All groups share one centre, and each spreads out both ways along 10 directions, with some noise.
In the rows, 100 means zero.
Some rows, each with its group after it:
[112 118 72 105 72 82 104 89 110 111 101 76 96 119 116 106 79 77] => K_865
[79 107 85 85 120 100 93 121 100 88 94 100 88 73 103 103 96 96] => K_524
[106 84 103 132 111 98 103 104 98 94 97 105 108 80 111 93 116 130] => K_110
[111 92 105 91 93 111 119 83 97 96 98 112 120 128 79 106 105 79] => K_524
[114 98 98 81 123 92 140 121 91 97 77 78 103 65 83 127 107 78] => K_969
[88 136 102 100 99 112 102 91 108 90 131 108 90 117 122 117 95 106] => K_865
[78 76 108 81 113 116 93 121 103 70 87 123 82 56 90 79 107 115] => K_865
[97 81 85 72 89 93 91 107 94 103 82 74 89 82 79 93 83 67] => K_110
[101 104 97 100 135 95 112 134 117 76 99 126 107 104 121 109 95 94] => K_110
[115 104 69 135 108 96 94 111 104 82 111 99 114 93 130 100 112 122] => K_524
[91 91 110 88 97 104 69 108 97 111 71 125 90 88 88 62 92 116] => K_865
[89 90 90 109 129 56 81 131 100 106 80 73 96 107 88 105 98 109] => K_524
[113 106 86 70 123 72 111 135 124 97 82 75 90 72 72 106 98 75] => K_969
[126 117 113 97 128 100 111 110 77 121 70 112 124 91 69 111 106 113] => K_969
[106 82 93 100 82 126 84 92 68 106 83 116 119 92 97 80 99 106] => K_110
[92 123 83 75 116 73 99 108 130 94 112 62 87 109 74 105 145 109] => K_969
[91 120 91 111 135 75 108 91 135 91 129 89 102 130 84 117 142 113] => K_110
[108 133 93 119 94 103 85 76 102 111 80 137 102 101 87 84 87 143] => K_969
[109 104 116 101 103 104 101 116 96 104 81 117 90 72 108 93 79 112] => K_865
[110 88 111 100 114 81 116 116 114 98 74 114 94 87 80 103 73 90] => K_524
[92 99 112 95 142 80 92 114 112 99 111 90 111 129 91 102 146 113] => K_110
[113 97 97 117 94 85 116 78 116 112 90 92 91 79 70 107 80 90] => K_110
[90 77 117 144 74 107 90 79 98 100 107 123 92 109 135 89 75 121] => K_969
[85 108 115 82 109 102 113 89 78 116 65 99 90 79 64 106 101 109] => K_524
[108 60 102 131 108 100 83 117 99 87 94 127 106 81 115 80 74 108] => K_969
[98 119 117 67 104 120 69 110 81 118 84 130 107 115 86 81 90 96] => K_865
[113 117 118 81 100 114 109 128 94 99 78 125 96 85 120 95 86 109] => K_865
[109 66 95 107 72 103 120 93 113 82 125 80 104 109 120 104 106 76] => K_524
[121 89 99 131 122 92 131 120 119 78 89 131 102 60 113 112 63 97] => K_110
[85 124 106 78 91 119 113 86 97 104 93 116 84 93 101 102 97 95] => K_524
[84 91 117 101 110 65 119 112 123 98 82 85 65 88 91 111 77 91] => K_524
[86 89 64 105 97 104 93 102 117 69 115 104 97 95 113 94 98 90] => K_969
[87 115 110 103 113 97 104 80 104 111 101 112 87 99 69 116 76 88] => K_865
[72 87 99 84 84 117 113 77 91 87 81 102 77 66 72 97 100 105] => K_110
[96 93 110 79 93 116 104 116 88 93 72 113 99 89 109 81 127 130] => K_865
[109 105 102 86 127 89 87 131 110 103 77 119 103 95 92 81 103 110] => K_969
[93 125 90 78 73 104 125 86 117 87 80 104 74 85 90 107 79 94] => K_865
[111 76 86 101 66 105 83 100 91 107 90 99 102 89 108 82 60 74] => K_110
[102 93 96 112 104 125 124 102 73 82 79 127 109 58 104 104 94 120] => K_110
[92 67 93 114 66 90 120 78 102 96 92 64 68 49 75 104 74 88] => K_969
[96 71 105 88 95 99 81 121 98 102 104 85 101 111 125 83 106 83] => K_524
[99 98 89 77 76 115 107 122 66 95 84 89 103 97 141 106 88 81] => K_110
[135 73 93 119 98 118 140 96 86 86 104 103 133 85 101 116 105 85] => K_524
[98 90 75 84 88 106 130 96 101 77 65 98 93 68 86 96 118 108] => K_865
[116 103 103 103 121 95 134 111 94 93 93 105 112 93 90 134 72 71] => K_969
[109 110 84 126 72 82 152 74 110 98 91 67 82 81 112 127 98 108] => K_865
[138 97 80 115 88 105 126 82 77 105 90 95 137 103 79 119 99 84] => K_524
[95 116 87 83 116 91 90 112 115 93 107 101 107 122 92 99 113 99] => K_969

New rows, each followed by its group:
[80 107 99 61 79 123 61 106 89 117 87 116 82 84 120 61 91 94] => K_524
[109 129 94 106 76 112 82 70 86 122 65 142 103 98 79 79 67 120] => K_969
[126 108 104 114 90 103 108 77 76 131 98 92 122 114 89 109 102 94] => K_110
[102 117 54 123 114 98 106 109 111 67 98 106 102 67 111 103 115 131] => K_110
[73 80 104 102 110 83 127 99 94 94 72 70 64 37 69 119 93 108] => K_524
[109 114 99 122 79 93 119 74 83 124 113 66 102 105 106 128 93 91] => K_865
[102 94 108 116 116 78 110 95 135 99 92 111 82 80 78 97 80 104] => K_110
[96 127 107 77 114 100 86 103 87 120 64 132 100 106 72 91 89 105] => K_524
[75 91 103 76 107 94 108 98 114 88 69 120 94 125 87 82 141 123] => K_865
[96 77 113 113 99 98 107 124 103 90 73 116 78 59 130 86 81 124] => K_110
[79 112 113 82 108 85 61 127 95 122 82 95 78 109 124 77 99 114] => K_524
[95 105 83 96 72 91 102 90 119 94 86 96 75 86 101 90 82 101] => K_865
[118 95 102 92 81 118 115 100 98 99 112 106 117 111 129 100 100 74] => K_524
[104 75 86 138 105 90 93 94 81 108 128 61 126 120 119 109 135 102] => K_865
[115 85 111 106 135 99 77 121 78 125 93 112 121 92 83 99 73 77] => K_865
[79 99 79 76 91 98 69 104 127 87 76 131 77 92 81 63 81 97] => K_865
[77 107 100 83 79 87 110 100 107 101 75 79 61 75 100 97 96 110] => K_110
[86 102 93 133 121 74 96 84 147 88 107 106 81 81 76 87 122 145] => K_110
[93 115 102 121 102 80 113 96 107 104 114 73 92 123 132 121 118 119] => K_524
[93 116 114 107 104 80 110 74 114 120 82 96 82 89 65 96 111 131] => K_110
[72 111 87 121 101 79 98 92 99 100 108 63 77 96 117 115 124 132] => K_524
[137 101 77 101 91 124 130 94 95 87 101 125 135 90 98 109 85 68] => K_524
[100 106 81 91 92 111 115 106 100 77 72 135 91 61 101 101 55 88] => K_110
[82 132 132 93 117 82 127 98 123 106 75 114 69 98 93 111 101 130] => K_110
[106 108 102 119 107 80 106 106 93 110 105 76 110 125 122 117 117 113] => K_524
[71 164 97 76 123 99 87 107 100 111 80 124 76 106 102 105 92 119] => K_524
[92 137 109 67 86 95 108 105 94 117 85 89 84 135 120 116 93 82] => K_110
[118 97 118 124 104 99 90 113 74 125 132 71 112 104 132 122 84 82] => K_865
[100 73 131 85 101 107 51 126 75 134 83 104 107 109 105 61 100 105] => K_865
[93 77 102 100 106 124 95 106 88 85 94 133 108 93 105 88 98 107] => K_110
[100 99 86 87 129 89 117 133 112 77 111 87 105 105 123 117 119 81] => K_969
[102 91 77 123 110 98 124 107 109 70 98 100 106 81 118 106 126 125] => K_865
[96 107 64 95 83 113 104 105 96 75 78 119 92 66 106 97 67 89] => K_110
[105 119 121 78 97 113 91 111 79 122 73 126 103 99 100 87 95 112] => K_865
[105 105 113 89 89 73 98 104 102 129 102 59 92 130 111 106 109 84] => K_110
[113 125 103 94 100 100 101 91 80 128 82 107 114 120 86 109 91 89] => K_865
[110 111 83 99 94 111 98 83 76 116 78 98 112 76 64 94 116 119] => K_969
[90 104 85 84 103 108 56 109 104 98 97 126 105 119 97 70 99 101] => K_865
[89 78 101 102 128 81 110 117 102 88 80 91 97 85 70 111 101 104] => K_524
[86 142 84 95 95 95 82 103 77 126 74 86 82 75 110 99 87 117] => K_524
[104 64 95 96 118 85 72 119 88 115 64 106 124 120 86 68 127 104] => K_865
[84 121 104 85 114 112 60 96 92 111 119 123 106 132 88 92 91 87] => K_865
[124 117 90 68 110 100 79 138 83 123 62 118 118 106 112 83 88 79] => K_969
[93 112 80 105 78 96 87 96 124 87 102 104 82 107 124 82 100 120] => K_865
[118 127 110 78 70 102 90 105 83 131 83 97 104 131 126 93 89 92] => K_865
[73 112 90 111 136 73 117 113 84 100 74 67 80 56 75 132 107 124] => K_524
[95 106 83 92 83 97 99 83 104 99 106 88 99 124 94 103 97 84] => K_524
[100 103 82 108 84 83 121 90 120 91 67 106 80 74 91 91 92 114] => K_865
[123 97 107 122 91 98 104 104 87 120 72 124 103 85 110 95 53 97] => K_969
[87 97 110 106 111 72 80 115 126 101 89 108 84 129 108 83 98 121] => K_524
[127 110 105 91 98 75 96 112 98 130 83 67 104 101 76 103 95 94] => K_969
[83 95 101 87 101 98 80 109 105 102 71 118 78 71 89 72 86 112] => K_524
[115 104 68 93 88 94 111 116 114 80 75 105 103 100 124 86 109 110] => K_865
[97 126 101 91 86 98 121 88 117 96 86 112 74 83 93 106 67 98] => K_865
[107 79 93 111 78 96 88 91 90 119 72 90 87 58 81 83 75 101] => K_865
[102 97 104 91 91 98 103 112 96 104 78 105 89 89 108 97 78 90] => K_110
[94 108 90 91 108 88 116 106 121 88 70 120 97 121 101 90 119 120] => K_865
